There are 4 ways to turn a row about zero (a turn may also mirror it). The second row of each pair is the first, turned, with some noise.
Known pairs, each followed by its turn:
[-20.1  39.3  10.8 -38.3 -33.7]
[-15.8 -50.4 -27.9   1.5 -31.6]	V

[ 32.0 -22.5  35.4 -19.2  42.4]
[ 26.5 -37.5  28.4  -5.4  47.3]	G

[-22.2 -20.3  -9.7  35.0 -19.7]
[ 27.8   4.5 -25.3 -31.9 -12.8]	Y

[ -8.5  39.3 -28.3  11.9  -7.0]
[-17.4 -13.3 -34.9  26.9 -15.2]	J

[-13.7 -19.9 -37.9  39.1 -37.7]
[ 26.3  17.4 -48.8 -38.4   5.7]	Y

[-23.5 -34.8  -1.8   0.4  31.6]
[ 16.7 -32.7 -18.8  19.2 -28.1]	Y

[ -4.7 -31.7 -31.0  24.5  40.7]
[ -7.6 -22.6 -51.4  11.4 -29.9]	Y

[-39.8 -26.0  27.0  -9.3   4.2]
[ 43.4 -25.4  15.3   4.4 -20.8]	Y

[ 29.6 -22.5 -17.6  40.3 -40.2]
[-17.0  33.6  32.7  29.1 -41.8]	J

[-14.4 -33.5  17.5 -37.0  21.7]
[ 36.2 -14.3  23.8  36.7  13.1]	G

[ 12.1  39.4 -26.9   6.5  33.2]
[  8.7 -41.9 -22.9  37.1  -3.5]	J

[ 40.8  -2.8 -38.9  36.1   8.0]
[ 13.6  -2.0  20.0  55.9 -29.3]	J

[ 28.6  -7.0   0.1 -17.7 -31.3]
[ 31.7   2.8 -19.6   8.2 -27.3]	V

[-35.6 -22.9  -9.5  41.4 -23.7]
[-10.9  60.8  10.3   1.5 -13.4]	G

[ 29.5  13.0  -8.3 -24.8  -1.3]
[ -1.6  16.1 -18.9  -3.5 -32.2]	V

[-25.3 -16.5 -41.5  10.3 -35.8]
[-30.1  39.3 -11.4  31.7 -22.5]	G

[ 6.5 22.8  0.3  4.5 26.9]
[ -4.1 -23.3  12.6 -21.7  -9.0]	G

[ 1.1 23.2 35.0 27.9  5.2]
[-39.1 -17.4  12.7   9.0  22.7]	J

[  2.3 -13.0  31.8  17.9  25.3]
[-1.9 -3.7 27.1  5.4 35.4]	J

[-39.7  11.5  -9.1   2.3  35.8]
[-47.4  -2.6   4.9  -0.8  26.4]	V

[ 22.5 -12.8  -6.2 -23.6 -41.6]
[ 36.0  -5.3 -23.4  22.5 -25.8]	V

[ 20.2 -10.0 -15.5 -14.0  -0.1]
[-13.9 -11.7  -5.1  16.1  17.0]	G

[ 10.7 -27.9  27.5 -28.6 -39.0]
[39.9 36.2 24.5 22.8  7.0]	Y

[ 30.4 -14.3 -26.9 -36.9   3.9]
[  5.5  37.2 -34.8  14.9 -18.0]	V

New pairs. What belongs after each?
[ 33.1  39.2  11.6 -27.0 -25.7]
[  5.0 -29.2 -54.7 -12.4   5.0]	G

[ 23.0   9.1 -28.3   5.8 -29.5]
[ -4.2   2.1  -1.9  14.5 -47.0]	J

[-29.6 -24.0   4.4  21.6 -28.4]
[ 5.4 53.6  2.4  9.3 -2.6]	G

[ -2.2  -0.8  41.4  11.2 -14.4]
[ 31.1  17.4  -6.6 -20.1  13.7]	G

[ -1.4 -26.8  -9.1   1.4   4.4]
[ 7.4 11.8 -5.7 12.8 21.5]	V

[ 12.0  -8.7  -7.5 -23.5  41.4]
[-19.4 -21.2  -5.2  40.8  -8.3]	Y

[-3.7 -8.4 -2.0  9.3  9.1]
[  1.0  -5.8  -7.9  -0.5 -12.2]	Y

[ 30.9  -8.7  11.1 -22.7  11.7]
[ 19.3 -18.3  25.7 -17.9  -7.1]	J

[-26.5 -16.6 -39.4  17.5  29.1]
[-30.1  24.9  15.2  31.6  30.4]	V

[-28.0  18.1   7.9 -37.3  38.2]
[-49.6  -6.5 -32.6 -20.9  10.3]	V

[ 17.8 -14.5 -26.9 -30.1   3.5]
[  1.9  27.0 -30.1  16.6 -10.9]	V

[ 34.0 -22.1  27.5 -26.8  -0.4]
[ 20.5 -20.6  -9.6  10.9  46.6]	G

[-23.3 -41.5  16.0   2.3  36.8]
[21.4  7.9 53.8 16.6 10.6]	G

[-24.0  12.6  26.0  18.8  -9.8]
[ -2.2 -34.9  19.0 -11.7  13.7]	V

[ 18.6 -37.3 -24.6 -15.7  37.3]
[ -3.4  57.5 -21.0   5.9  17.5]	V

[  6.7  -8.8 -14.2  13.0  23.4]
[-18.4  -6.8  23.7  -0.6   5.2]	G

[ 10.8 -39.1  30.9  31.7  22.9]
[  6.0   9.7  -2.8   7.9 -61.3]	Y

[39.6 15.2  9.0  6.4 12.4]
[-38.8  21.0   9.8   8.0  -9.3]	Y

[ 34.3 -39.9 -33.7  -6.2  18.6]
[ -7.7  16.2 -47.3  40.3  -6.5]	Y

[-31.9   0.2  36.5 -31.2  42.1]
[ 55.9 -23.8  33.8   6.5 -12.6]	G

[-30.7  40.6 -39.8  -2.7 -17.8]
[-16.8   3.9 -59.9  14.0 -17.1]	J

[  8.5 -40.5  13.8   9.2  15.3]
[ 5.6  9.7 30.6  8.0 33.0]	G

[-41.7  25.8  27.7  -3.2 -28.6]
[ 26.9 -14.8  40.8 -34.9  13.7]	Y

[ 13.7  14.1  33.7   3.4 -34.4]
[  6.9  31.5  37.6 -15.6   2.9]	Y

[19.5 41.3 -0.6 40.2 -9.3]
[ -2.0  -6.0  47.3 -10.9 -37.9]	V

[ 15.9  18.8 -23.7  37.2  29.4]
[-39.5 -12.4  23.7 -29.8  -7.0]	G

[-20.2 -36.2  -6.7  19.4  -9.5]
[14.1 -2.9  9.7 28.4 34.8]	V

[21.4 27.3 14.4 17.1 40.3]
[-50.1 -10.1  15.2  -4.2 -25.9]	Y

[-41.2 -35.3 -41.4 -42.3  -4.1]
[-21.6   0.5 -48.2  56.9  27.9]	V

[-12.6  -1.4   5.0  13.4  33.2]
[ 8.0 -5.5  0.7 16.2 33.6]	J

[ 13.7 -41.5 -20.1 -23.5  14.6]
[  9.2  39.8 -32.5  14.8  16.9]	V

[-38.2  39.8  35.5 -16.3   1.1]
[ 50.4  -7.5  -7.7 -21.4 -39.4]	G

[ -1.5 -34.6  -1.0 -15.5 -10.9]
[ 6.8  9.0 -0.4 32.3 18.8]	G

[ 29.3  10.4 -39.6  24.3  -3.6]
[-29.5  21.3 -37.8 -11.1  11.8]	Y

[-31.1 -39.8  13.6  30.3 -40.5]
[ 61.7  14.4 -10.2 -31.9 -22.6]	Y

[-34.1  33.0  20.3  -3.6  11.4]
[-22.0 -15.5 -30.5  -6.3  33.6]	J

[-25.6   7.8  38.8  14.2  30.9]
[ -4.9 -34.4  30.4 -10.6 -35.4]	Y

[ 28.8  -9.9 -24.2  32.6  12.9]
[ 11.3   0.1  20.3  44.2 -11.3]	J

[-33.2  -2.3  -4.1  -5.4  24.9]
[ 14.6   4.5 -21.2  -1.4  30.8]	J

[26.9 39.4 40.2 27.1 36.8]
[ 14.1 -27.4  15.3 -71.2   8.9]	G

[-40.9 -19.3  40.1   3.3  19.4]
[ 29.6 -34.6  23.6  -0.9 -36.1]	Y

[ 32.4  25.9 -34.4  11.3  15.4]
[-46.8   7.5 -23.4  -2.7  14.6]	Y

